The groups are shells around one centre, one inside the other: the same stretched ball of 5 dimensions in 6 sizes.
Known rows, each followed by its group:
[ 36.8 -12.1 -31.8   1.4  17.8  -4.1 -10.7 -16.7  10.6   1.0  -1.1 -22.6
 -18.7   4.9   8.5 -16.1 -13.6 -24.8  -5.3   0.4] -> K_991
[ 11.3 -13.2 -32.3   7.0   9.6  -9.4  19.7   4.6   1.8   4.3  14.5 -16.3
 -28.3  29.1  10.6 -15.0 -10.7  -2.9   0.8  21.5] -> K_195
[ 10.2  -7.6 -21.6  15.6  14.5  -3.0  15.8 -20.9  -6.4   6.2  17.7  -5.6
 -21.9   4.2   6.2  -8.7  -0.1 -10.1   6.0  -2.0] -> K_732
[-33.3  -1.9 -29.0  21.1   0.9  11.3  31.5 -14.7 -21.6  -7.1  43.1 -10.8
  -7.2  -0.5   0.4  -3.9   2.5   2.2  16.9  17.9] -> K_732
[ 31.4  -3.5 -39.3  -1.0   9.0  -7.7   1.9  -9.9   4.1  -5.2   7.2 -20.6
 -25.4  21.0   7.3 -21.9 -20.4 -14.5   5.4  16.0] -> K_73
[ 12.9 -11.3 -38.3   3.2   6.9  -6.4  16.4   6.0   2.8   0.7  14.8 -21.1
 -26.5  31.2   8.4 -17.0 -16.5  -2.4   3.2  27.0] -> K_991
[  3.2  -9.4 -26.2  12.5  11.7  -2.3  12.8 -12.9  -4.2  -0.8  18.2 -14.1
 -16.3   4.4   8.4 -10.3  -2.1 -12.9   1.2   7.8] -> K_991
[-24.2  -5.7 -30.0  17.8   3.1   7.7  27.8  -9.6 -15.5  -4.2  36.5 -13.5
 -10.8   5.2   2.5  -5.7  -0.3   0.8  12.3  18.9] -> K_196
[ 26.5  -7.2 -32.3   4.8  11.6 -10.3  12.5  -7.5   1.8   3.6   9.8 -13.0
 -30.7  24.9   8.5 -18.0 -13.9  -8.1   5.1  12.4] -> K_195
[  1.5 -14.4 -34.7   6.2   6.7  -9.4  21.9  12.2   1.5  -0.5  17.4 -21.1
 -24.8  30.8  12.6 -15.5 -10.8  -2.7  -2.0  30.5] -> K_73
[  9.8 -17.3 -40.8   2.2   9.7   9.6  -2.3  -1.4   8.0  -1.1  12.8 -33.0
  -9.6   9.8   3.3 -10.5 -16.1 -11.2  -1.9  19.3] -> K_73
[ 54.5  -9.7 -35.4  -5.2  17.8 -15.7 -11.3 -10.8  15.7   0.2  -9.6 -22.1
 -29.8  20.4  12.7 -24.5 -21.2 -25.9  -6.3   5.8] -> K_750
[ 43.1 -22.5 -38.2  -4.1  20.7   6.1 -25.0 -10.6  21.9   5.7  -8.1 -35.8
 -12.2   3.0   5.0 -12.7 -19.8 -26.3 -12.1   1.4] -> K_732
[  3.0 -12.1 -31.2  11.3  11.4  10.3   5.7 -15.6  -2.0   2.2  19.7 -20.0
 -10.2  -0.7   1.4  -6.1  -6.1 -10.0   4.5   6.1] -> K_196
[ 39.6 -23.0 -35.5  -1.3  20.2   1.6 -14.5  -5.5  19.5   9.7  -5.3 -30.4
 -18.6  11.5   6.8 -12.5 -17.4 -19.7 -10.7   4.1] -> K_750
[ 37.9 -13.4 -40.6  -4.4  14.3  -1.4 -13.7  -7.8  14.7  -2.1  -1.8 -31.2
 -17.7  12.7   7.2 -18.6 -21.7 -21.9  -5.1  11.6] -> K_196
[ 13.2 -10.1 -41.5  -0.2   4.2 -12.6  18.5  14.1   4.1  -4.2  13.5 -23.8
 -29.4  39.8  12.2 -21.9 -19.7  -2.8   1.1  36.3] -> K_991
[-17.9  -5.8 -33.6  12.5  -0.6 -10.2  41.3  11.8 -12.2  -4.4  32.8 -12.1
 -27.4  35.6  11.0 -15.3  -6.9   8.3   9.8  38.0] -> K_750
[  3.6  -6.6 -41.5   3.2   1.4  -7.8  24.0  10.0  -2.3  -5.2  21.6 -20.9
 -27.0  36.6   8.7 -19.3 -17.9   2.0   7.9  36.5] -> K_73
[ 13.8 -16.5 -32.7   8.1  14.8  12.8  -3.4 -15.8   4.8   6.2  12.6 -24.4
  -9.7  -1.7   0.1  -5.4  -9.4 -12.8   0.9   2.2] -> K_732
[ 18.6  -6.2 -43.0  -2.3   4.4 -11.1  10.4   6.2   4.2  -9.3  11.3 -25.6
 -25.7  32.1  11.2 -23.7 -21.5  -9.5   2.0  32.3] -> K_196
[ 33.3 -20.0 -39.0  -1.9  16.3   3.9 -12.3  -4.5  16.5   5.2  -0.7 -32.2
 -16.3  12.2   5.2 -13.2 -19.5 -17.5  -6.9   9.9] -> K_195
[-29.9  -5.6 -24.5  22.8   3.9   5.9  36.1 -10.8 -19.8  -0.4  40.3  -6.7
 -13.4   5.3   3.2  -3.1   5.4   4.4  13.7  15.7] -> K_732
[-16.3 -10.6 -39.7   7.7   0.3   0.1  25.2  11.6  -5.1  -7.8  28.6 -25.0
 -15.9  25.4   8.0 -13.2 -11.3   1.6   4.6  38.1] -> K_195
[ 13.0  -7.0 -39.4   0.0   3.6 -19.9  22.0  14.7   2.1  -7.8  13.2 -20.6
 -32.4  42.4  16.3 -25.0 -18.1  -5.0   0.1  38.0] -> K_750
[ 30.0 -18.3 -32.0   4.4  19.1   7.0 -10.6 -16.2  11.4   8.7   2.7 -24.7
 -14.3   1.0   2.9  -8.6 -12.1 -18.3  -3.9  -2.4] -> K_73
[ 12.5 -17.9 -35.6   5.9  13.8  13.8  -6.6 -12.3   7.1   3.3  11.6 -29.2
  -6.8  -1.8   0.8  -6.2 -11.6 -14.4  -1.5   6.3] -> K_750
[-12.1   3.2 -30.9  14.1   1.6  -2.9  27.4 -13.6 -17.0 -11.0  32.5  -9.3
 -17.5  10.5   6.1 -14.1  -4.0  -4.2  15.0  19.9] -> K_750
[ 14.3  -6.8 -31.0   7.5  11.7  -1.1   3.4 -16.9  -0.9  -3.9  13.4 -18.1
 -15.4   3.1   6.7 -13.5  -8.2 -17.3   2.2   6.8] -> K_196
[-24.6  -6.5 -35.0  12.4  -1.4  -5.2  36.7  10.5 -12.4  -8.6  34.6 -16.8
 -19.7  27.6  10.1 -13.4  -5.8   4.9   7.9  38.5] -> K_195
[-11.6  -6.6 -37.1  10.7   2.5   8.3  19.4  -5.7  -8.8  -5.2  30.1 -20.4
 -12.3  11.6   1.5  -9.5  -9.4  -0.4  11.4  23.6] -> K_195
[ 35.8 -20.9 -30.1   3.9  21.7   4.4 -12.4 -15.3  14.3  12.0  -1.5 -23.9
 -16.9   2.4   4.5  -8.8 -11.8 -19.8  -7.0  -5.2] -> K_732
[  4.1 -11.4 -23.6  15.5  13.2  -0.8  18.1 -13.6  -5.1   7.6  19.9  -9.1
 -20.6   8.0   6.1  -7.2  -0.6  -6.2   4.5   3.8] -> K_750
[ 13.6 -10.1 -42.2  -1.3   4.0 -13.4  16.7  14.8   5.0  -6.2  12.7 -25.4
 -28.4  39.3  13.0 -22.8 -20.4  -4.7  -0.3  37.5] -> K_991
[-10.8  -6.4 -39.8   8.2   1.8   8.2  15.5  -4.0  -7.0  -9.0  28.4 -24.4
 -10.0  11.0   2.4 -11.2 -11.6  -3.4   9.5  26.6] -> K_195
[  9.6  -1.3 -38.2   3.2   3.8  -8.7  13.4  -4.3  -3.4 -12.1  17.6 -19.9
 -21.4  20.7   9.9 -21.1 -15.0 -11.2   6.1  25.6] -> K_73
[-16.0  -7.8 -37.3  10.3   2.1   8.1  18.0  -3.1  -8.0  -8.3  30.1 -23.6
  -8.9   9.3   3.4  -9.6  -8.4  -3.3   7.9  26.3] -> K_196
[ -1.1 -17.3 -31.4  10.5  11.5   8.1   7.5  -5.9   1.2   2.9  18.4 -23.8
 -10.1   4.0   4.4  -5.9  -5.6  -9.2  -1.3  12.1] -> K_991
[ 27.0  -5.4 -37.1   1.9   9.7  -5.4   5.2 -10.1   2.7  -1.6   9.8 -18.6
 -25.1  19.9   6.3 -18.8 -17.7 -11.4   6.2  14.0] -> K_991
[ 31.1 -15.2 -27.6   6.3  18.1  -7.1   3.8 -10.2   7.7  10.3   3.3 -15.0
 -26.9  15.7   8.9 -13.2  -9.7 -13.7  -2.8   2.0] -> K_73
[-23.1  -5.2 -27.5  19.0   3.5   3.0  32.6  -8.2 -16.6  -2.6  36.3  -9.5
 -15.2   9.6   4.6  -6.6   1.3   2.4  12.3  18.9] -> K_196
[ -5.2  -1.2 -37.7   7.2  -1.9 -15.7  38.6  11.9 -10.2  -7.5  28.3 -12.3
 -33.0  43.2  12.0 -21.5 -13.5   6.7  11.9  40.9] -> K_732

New rows, each followed by its group:
[  4.7  -5.7 -31.0   9.2   5.7 -15.2  30.1   3.5  -6.0  -0.8  20.8  -9.8
 -32.0  33.0  12.3 -18.1  -8.9  -0.3   6.3  25.8] -> K_991
[  4.0 -12.6 -25.3  13.5  13.7   1.3  11.4 -13.9  -2.7   4.0  17.6 -14.3
 -15.6   2.7   6.4  -7.4  -1.4 -11.3   0.8   4.2] -> K_196
[ 11.4 -15.9 -42.6   0.4   8.0   5.2   0.9   3.3   8.1  -2.5  12.3 -32.9
 -13.5  17.5   5.0 -13.6 -18.7  -9.4  -1.5  24.7] -> K_195
[ 20.7  -3.2 -38.9  -0.4   5.3 -17.1  14.1   2.9   1.7  -9.5  10.9 -19.5
 -29.6  32.6  13.6 -25.3 -18.5 -11.0   2.7  28.9] -> K_195
[  9.1 -11.2 -27.2  11.3  11.3  -8.3  21.6  -3.8  -2.4   6.2  16.9 -10.5
 -27.5  21.8   9.4 -12.4  -5.6  -3.8   3.3  13.3] -> K_73
[-12.2  -8.8 -43.9   4.3  -1.5  -0.3  22.5  13.2  -3.7 -10.8  27.4 -28.0
 -16.4  28.9   7.6 -16.2 -16.1   1.2   5.7  42.1] -> K_750
[ 52.9  -7.8 -36.9  -5.4  16.0 -14.2 -10.2 -11.6  14.0  -1.2  -7.2 -22.0
 -29.4  20.8  11.3 -24.8 -22.4 -24.2  -3.4   7.3] -> K_750
[ -1.2  -7.3 -24.6  16.3  11.4   4.0  15.1 -20.6  -8.9   2.0  23.5 -10.3
 -14.3  -1.6   3.8  -6.4   0.2  -9.3   7.5   2.0] -> K_991
[ 17.0 -17.2 -32.8   5.8  13.3  -0.5   6.8  -2.0   6.5   6.9  10.1 -21.6
 -21.1  17.5   6.8 -11.2 -11.5  -8.3  -2.0  12.9] -> K_991
[ -2.7  -4.8 -29.4  10.7   6.3  -9.7  22.0  -4.5  -7.5  -7.6  22.0 -13.7
 -20.5  15.7  12.0 -15.7  -4.3  -9.6   3.1  20.7] -> K_732
[  6.8   3.8 -33.4   7.7   2.1 -17.7  30.3  -3.4 -10.9  -8.8  23.1  -7.3
 -32.6  31.9  11.8 -22.9 -11.3  -2.9  12.6  26.8] -> K_732
[ 17.9 -19.0 -33.5   4.3  16.2   7.8 -10.4 -11.3  10.3   1.5   6.0 -30.0
  -7.7  -2.3   5.2  -8.6 -10.4 -21.0  -7.6   4.9] -> K_750
[ 15.4 -18.4 -37.0   2.2  11.2  -2.8   5.8   6.2   9.4   2.5   8.7 -27.5
 -20.4  22.7   9.3 -14.0 -15.0  -9.3  -5.4  22.0] -> K_196
[-21.1  -1.1 -26.0  18.0   2.4  -7.4  37.0  -5.9 -18.2  -7.3  34.9  -6.0
 -20.6  15.4   9.9 -12.1   1.8  -0.4  10.9  22.5] -> K_750
[  5.1  -5.4 -38.2   6.3   5.5   5.2   8.8 -10.5  -3.4  -6.0  21.1 -21.9
 -14.0  10.1   2.5 -13.1 -13.5  -8.1   9.1  18.0] -> K_991
[ 40.3  -5.6 -30.4   1.3  14.3 -21.9   8.1  -7.6   5.9   1.1   0.7 -11.5
 -36.3  28.2  14.7 -24.1 -14.8 -16.5  -0.5  10.3] -> K_732
[ 29.7 -11.2 -32.5   4.6  15.2  -0.3  -0.4 -15.1   5.7   5.9   6.6 -18.4
 -21.9  11.0   4.4 -13.2 -13.5 -13.6   2.5   3.0] -> K_195
[ 20.3  -6.0 -44.1  -2.9   3.6 -11.6  12.9   8.3   4.3  -7.5  11.7 -24.7
 -28.6  37.2  10.6 -24.3 -23.4  -6.0   4.0  34.3] -> K_195
[ 38.7 -10.8 -35.0  -2.3  13.3 -20.7   5.4   2.9  11.1   0.2  -1.5 -19.4
 -34.5  33.5  15.9 -24.6 -18.5 -15.9  -5.5  19.0] -> K_195
[-20.0  -4.9 -37.3  11.4  -2.4  -5.3  39.7  11.3 -12.6  -6.0  35.2 -14.9
 -24.6  34.6   8.1 -14.8  -9.6  10.1  12.5  40.2] -> K_732
[ 25.2 -15.3 -43.9  -4.9   9.7  -2.9  -6.0   5.1  13.8  -5.6   3.1 -35.1
 -17.3  21.4   9.6 -19.5 -22.5 -17.0  -6.8  25.5] -> K_73
[ 29.8 -13.7 -30.3   2.6  15.2 -15.6   5.9  -1.0   8.9   2.8   1.7 -18.2
 -28.9  23.6  14.8 -19.1 -12.0 -16.4  -7.2  12.8] -> K_73
[-17.9  -9.8 -32.3  15.0   3.9   6.4  27.7  -2.3 -10.6   0.4  32.7 -15.8
 -15.1  14.5   3.0  -6.6  -4.3   4.0  10.2  22.6] -> K_750
[ 28.3 -21.9 -35.9   0.2  15.6  -4.9   0.0   5.7  15.3   7.8   0.9 -27.6
 -24.0  24.4  10.1 -14.5 -16.4 -12.0  -9.2  16.5] -> K_732
[-20.0  -9.3 -34.5  11.0   0.8  -6.5  32.0  11.6  -8.4  -8.0  30.1 -19.3
 -19.2  26.4  11.8 -13.8  -6.0   1.0   3.3  36.9] -> K_732
[ 22.5 -16.6 -37.7   0.4  10.8  -9.3   9.3   9.5  10.2   3.5   6.4 -24.7
 -27.7  32.4  11.2 -17.9 -17.7  -7.3  -4.3  24.8] -> K_195
[ 53.3 -10.0 -36.7  -4.7  18.5  -5.7 -19.0 -18.4  15.5   0.4  -8.2 -25.5
 -22.2   9.2   7.5 -20.6 -21.4 -27.7  -4.3  -0.2] -> K_732
[ 19.1  -6.6 -35.8   5.0   8.9  -2.6  10.9  -8.6   0.0   1.2  14.6 -16.8
 -24.7  20.5   4.7 -15.8 -15.1  -6.1   8.1  14.9] -> K_750
[-10.4 -18.1 -33.7  10.1   7.9   6.1  14.1   3.6   0.2  -0.1  22.2 -26.0
 -10.5  11.2   6.5  -7.0  -6.1  -5.3  -2.4  22.7] -> K_732
[ 44.7 -15.3 -30.3  -0.2  19.3 -15.8  -3.0  -5.3  14.6   6.6  -6.2 -19.1
 -31.0  22.4  14.0 -19.8 -14.9 -20.5  -8.9   5.7] -> K_73
[ 27.0 -19.3 -35.7  -0.7  14.1 -10.4   1.4   7.5  14.2   2.5   0.7 -27.5
 -24.6  25.9  13.7 -17.9 -16.1 -15.1 -10.9  20.2] -> K_750
[ 43.8 -17.4 -27.5   3.5  22.9  -3.9 -10.3 -17.5  13.7  11.7  -4.9 -18.7
 -23.3   6.4   7.7 -12.4 -11.4 -22.0  -6.9  -7.6] -> K_750
[ 48.7 -18.6 -37.0  -5.4  18.8  -9.4 -13.3  -2.2  20.6   4.8  -9.7 -29.1
 -25.5  21.0  11.5 -19.8 -21.2 -22.7 -11.5   9.3] -> K_196
[ 51.8 -15.9 -31.7  -2.5  19.8 -18.3  -3.7  -2.9  17.2   8.6  -9.6 -19.2
 -35.0  28.1  14.5 -21.6 -18.1 -19.6  -9.2   6.7] -> K_732
[-13.7  -3.2 -40.7   6.0  -3.2  -9.8  31.3  12.9  -8.7 -14.2  29.3 -20.9
 -22.4  33.8  11.7 -20.1 -13.2   1.2   7.5  44.0] -> K_750
[  4.5  -4.8 -35.7   8.2   5.1  -1.0  19.4  -6.1  -5.9  -2.0  22.9 -15.5
 -22.3  20.6   4.4 -14.3 -12.2  -1.6  11.1  20.7] -> K_195
[ 43.7 -12.0 -35.6  -3.2  16.5 -10.3 -10.6  -9.0  14.4  -0.9  -5.3 -25.0
 -24.0  15.8  11.5 -21.2 -18.8 -24.6  -7.3   8.0] -> K_991
[ -5.6  -4.0 -44.5   3.0  -1.7  -1.1  19.7   6.4  -5.0 -13.0  26.1 -25.9
 -17.7  26.8   6.5 -18.5 -17.9  -1.4   9.2  38.6] -> K_750
[-20.2  -9.5 -28.5  17.7   5.6   7.4  26.1  -7.8 -12.2  -0.1  33.1 -13.9
 -12.1   6.2   3.1  -4.5   0.2   0.4   9.1  16.5] -> K_991
[ 33.7 -13.5 -41.6  -4.0  13.0   0.0 -11.9  -6.0  13.8  -2.7   0.5 -32.0
 -16.8  13.5   6.7 -18.0 -21.9 -20.0  -4.2  14.3] -> K_196
[ 52.2 -10.5 -41.2  -7.1  15.3  -7.9 -13.4  -9.0  16.3   0.4  -6.9 -27.0
 -26.7  21.4   8.0 -23.2 -25.8 -21.5  -2.7  10.0] -> K_750
[ 27.7 -14.5 -45.2  -5.8   9.3  -3.0  -5.9   5.2  14.0  -5.1   2.7 -35.0
 -18.9  23.9   8.9 -20.3 -24.4 -15.6  -5.1  26.1] -> K_195
[  1.3 -15.4 -24.4  15.3  14.8   6.5  10.1 -15.4  -2.3   7.2  18.8 -15.0
 -12.8  -1.6   4.1  -3.6   0.2  -9.9   0.9   0.8] -> K_750
[-20.4  -2.1 -30.5  15.1  -0.1  -9.7  41.0   3.7 -16.1  -6.7  34.9  -8.4
 -24.8  27.5  10.6 -14.4  -3.0   5.0  11.4  32.0] -> K_991
[-14.7  -8.8 -37.1  10.6   2.3   6.6  21.9  -0.1  -7.8  -4.7  30.3 -21.5
 -13.0  15.2   3.3  -9.6  -9.0   0.9   8.9  27.3] -> K_196
[ 20.3 -13.6 -26.3   8.6  14.8 -12.4  15.8  -3.1   3.0   8.0   9.3 -11.7
 -30.1  23.1  12.0 -14.4  -7.0  -8.7  -2.0  10.1] -> K_732
[ 14.3  -4.9 -40.5   1.6   3.2 -12.0  21.1   6.7  -0.6  -4.4  16.7 -18.5
 -31.1  38.0   9.8 -22.0 -19.3  -1.0   7.6  32.5] -> K_73
[-17.0  -0.8 -35.2  12.4  -0.1   2.7  26.4  -7.0 -14.6 -10.3  34.1 -15.7
 -14.2  13.0   4.1 -12.2  -6.9  -0.6  14.0  26.1] -> K_196
[ 14.1 -16.9 -44.8  -1.7   8.1   6.5  -3.3   4.3  10.7  -3.6  10.1 -36.3
 -12.1  17.1   4.8 -14.3 -21.0 -11.2  -3.0  25.8] -> K_732
[ 26.9  -7.9 -31.0   5.9  13.3  -6.8   8.4 -12.2   2.1   4.6   9.2 -13.4
 -27.3  17.9   7.1 -15.8 -12.2 -10.6   4.5   7.2] -> K_991
[ 47.7 -17.4 -27.6   2.1  23.4  -7.2 -11.3 -16.1  15.4  11.0  -7.7 -19.0
 -25.0   8.7   9.5 -14.5 -12.3 -24.0  -8.9  -6.8] -> K_750
[-16.4 -10.8 -29.0  14.4   6.8   3.1  19.2  -5.5  -7.8  -4.9  27.3 -18.6
  -9.8   4.2   7.4  -7.5  -0.6  -7.8   1.9  18.1] -> K_732
[ -1.2  -2.2 -39.1   5.6   2.5   0.9  11.6  -7.6  -5.9 -13.4  23.3 -23.0
 -12.9  11.0   5.9 -16.4 -12.9 -10.5   7.7  24.5] -> K_732
[-19.7 -13.9 -32.2  14.1   6.2  10.5  18.0  -3.1  -6.6  -2.0  29.4 -22.5
  -6.9   4.1   3.6  -4.4  -2.6  -3.3   3.3  20.1] -> K_73
[-34.7  -5.4 -27.3  21.5   2.2   9.9  31.5 -11.0 -19.5  -5.4  41.5 -12.1
  -7.0   0.0   2.3  -3.0   4.5   1.3  12.6  18.4] -> K_750
